The groups are shells around one centre, one inside the other: the same stretched ball of 2 dimensions in 7 sizes.
(in the rows, 128 means zero)
Known rows, each followed by its group:
[ 95 130 101 121 132 162 116 134  77 189 158 121 169  89 114 112]
Mured
[149  97 179 124 114 106 141 126 162  80 106 119  84 158 135 129]
Lakek
[ 75 131  80 123 129 177 103 150  55 223 177 126 180  75 107 110]
pepet
[152 112 172 120 126 111 147 109 154  82 104 112 108 146 134 124]
nete
[159  99 187 122 117 100 147 116 172  64  97 115  83 163 138 130]
Lakek
[164 103 189 121 121  99 151 109 173  58  93 113  87 162 139 129]
leno
[ 72 134  74 122 132 180 103 149  49 230 180 125 188  70 106 108]
zenal
[ 93 116 109 124 120 156 111 151  87 185 159 127 144 102 115 117]
nete
[ 89 136  90 120 135 169 114 134  65 203 165 120 182  79 111 109]
zenal
[ 86 129  92 122 130 168 110 143  68 204 167 123 172  84 111 111]
Mured
[114 124 124 120 130 145 126 126 102 154 141 118 150 108 120 116]
Lakek
[168  94 201 123 114  90 152 114 186  45  88 115  69 174 142 132]
leno
[ 82 124  92 124 125 168 106 152  68 208 170 126 164  87 111 113]
nete
[159  96 190 123 114  98 146 120 175  62  97 117  76 166 139 131]
dobo
[131  97 160 126 110 119 129 141 143 111 123 124  92 146 130 128]
zenal
[ 98 129 104 121 131 159 118 134  81 183 156 120 165  93 115 113]
dobo
[147  95 179 125 111 106 139 131 163  81 108 120  80 160 135 130]
leno
[113 104 137 125 114 135 120 147 118 144 140 126 114 127 124 123]
pepet
[109 106 131 125 115 140 118 149 112 153 144 126 120 122 122 122]
pepet
[119 105 143 125 115 131 124 141 124 134 134 124 113 130 125 123]
dobo
[121 104 145 125 114 130 125 142 127 131 133 124 109 133 126 124]
Mured

New rows, each followed by its group:
[101 116 117 124 121 150 116 145  95 171 152 125 140 108 118 118]
Lakek
[ 79 131  83 122 130 174 106 146  58 217 174 125 179  77 108 110]
nete
[122 100 149 126 112 127 124 145 132 127 131 125 102 137 127 125]
zenal
[124 104 148 125 115 127 127 139 130 126 130 123 109 134 127 124]
Lakek
[175  95 208 122 116  85 156 108 193  33  81 113  66 179 144 133]
pepet
[132 119 146 120 129 130 136 117 126 121 124 115 131 125 126 120]
dobo
[150  92 183 125 109 103 139 131 168  76 105 121  74 164 137 131]
pepet
[ 94 132  98 120 133 164 116 134  74 192 160 121 173  87 113 111]
leno
[162  99 191 122 117  97 149 114 176  58  94 115  80 165 139 130]
dobo
[ 98 127 106 121 130 158 117 135  82 182 156 121 163  94 115 113]
Lakek
[ 91 132  95 121 133 166 114 136  71 197 163 121 174  85 112 111]
leno
[135 120 148 119 130 128 138 114 128 117 121 114 132 125 127 120]
nete
[ 97 129 103 121 131 160 117 134  80 185 157 121 166  92 114 113]
dobo
[159  96 190 123 114  98 147 120 175  61  96 117  76 166 139 131]
dobo
[ 99 115 115 124 121 151 114 147  93 175 154 125 141 106 117 118]
dobo
[126 121 138 120 129 135 132 121 118 132 130 116 137 119 124 119]
Lakek
[169  90 204 124 110  88 151 119 190  42  87 116  60 179 143 134]
pepet
[142  99 171 124 113 111 137 130 154  92 112 120  89 152 133 128]
Lakek
[157 110 178 120 125 107 149 107 161  73 100 112 103 151 136 126]
pepet
[101 128 107 121 131 157 119 132  85 178 153 120 163  95 116 113]
dobo
[156 106 180 121 122 105 147 112 163  72 100 114  96 154 136 127]
dobo
[162 106 186 120 123 101 151 107 169  63  95 112  93 158 138 127]
nete
[ 89 135  91 120 135 168 114 135  67 201 164 121 180  81 111 110]
pepet
[153  94 185 124 112 102 142 126 169  72 102 119  77 164 137 131]
Mured
[ 98 113 116 125 118 150 113 150  95 174 154 126 136 109 118 119]
nete
[ 88 132  92 121 132 168 112 139  67 202 166 122 176  83 111 111]
leno
[111 105 134 126 114 137 119 149 115 149 142 126 116 125 123 123]
zenal
[ 75 132  79 122 130 177 104 149  54 224 177 125 182  74 107 109]
pepet
[164 103 189 121 121  98 151 109 173  58  93 113  87 162 139 129]
leno
[144 112 163 121 125 117 142 115 145  96 112 114 113 140 131 123]
Lakek
[133 123 144 119 132 131 137 113 123 121 123 114 138 122 126 118]
zenal
[178  90 213 123 112  81 157 111 200  26  79 114  56 185 145 135]
zenal
[ 77 134  80 122 132 177 106 145  55 221 175 124 185  73 107 109]
pepet
[112 129 118 119 133 149 126 123  96 160 143 117 158 102 119 114]
nete
[ 98 133 102 120 135 161 119 129  78 184 156 119 173  89 114 111]
pepet
[111 131 116 119 135 151 126 122  93 162 144 116 162  99 118 113]
zenal
[ 88 120 100 124 123 162 109 150  77 196 164 126 156  94 113 115]
leno
[ 94 129 100 121 131 162 115 137  77 190 160 121 168  90 113 112]
dobo
[113 104 137 125 114 135 120 147 118 145 140 126 114 127 123 123]
pepet
[ 96 115 112 124 120 153 112 150  91 179 156 126 141 105 117 118]
leno
[ 75 130  80 123 128 176 103 151  56 223 177 126 178  76 108 110]
pepet
[166 101 193 121 119  96 152 109 177  54  91 113  83 165 140 130]
leno
[ 95 129 101 121 131 161 116 136  78 188 158 121 167  90 114 112]
dobo
[ 99 114 116 124 120 151 114 148  95 173 153 126 139 108 118 118]
Mured
[ 87 119 100 124 122 162 108 152  77 197 165 127 154  94 113 115]
nete
[ 90 134  92 120 135 168 114 134  68 200 164 121 180  81 111 110]
pepet
[142 117 158 120 129 121 142 111 139 101 114 113 122 134 130 122]
nete
[145 116 161 119 129 119 143 109 142  97 112 113 120 136 131 122]
pepet
[170  99 200 121 118  91 154 108 185  44  86 113  76 171 142 131]
nete
[ 91 121 102 123 124 160 111 147  80 191 162 125 156  95 114 115]
dobo
[ 92 123 103 123 125 160 112 145  80 190 161 124 157  95 114 114]
Lakek
[115 127 124 120 132 145 128 122 102 152 140 117 153 106 120 115]
leno
[148  96 178 124 113 106 139 128 162  82 107 120  83 158 135 129]
dobo
[ 87 136  88 120 135 171 113 135  63 205 166 121 184  78 110 109]
zenal
[154  97 184 123 114 102 144 123 168  71 101 118  81 162 137 130]
Lakek
[153  93 185 124 111 101 142 127 170  71 102 119  75 165 137 131]
leno
[163  93 197 124 112  93 148 120 182  53  92 117  68 172 141 132]
leno
[144 115 161 120 127 119 142 112 142  98 112 113 118 137 131 122]
leno
[129 121 142 120 130 132 135 117 122 126 126 115 136 121 125 119]
Mured
[ 79 122  90 124 123 169 104 155  67 212 172 128 163  86 110 113]
zenal
[122 126 131 119 133 141 132 118 109 141 134 115 149 111 122 116]
pepet
[100 110 120 125 116 147 114 152 100 169 152 127 130 113 119 120]
zenal
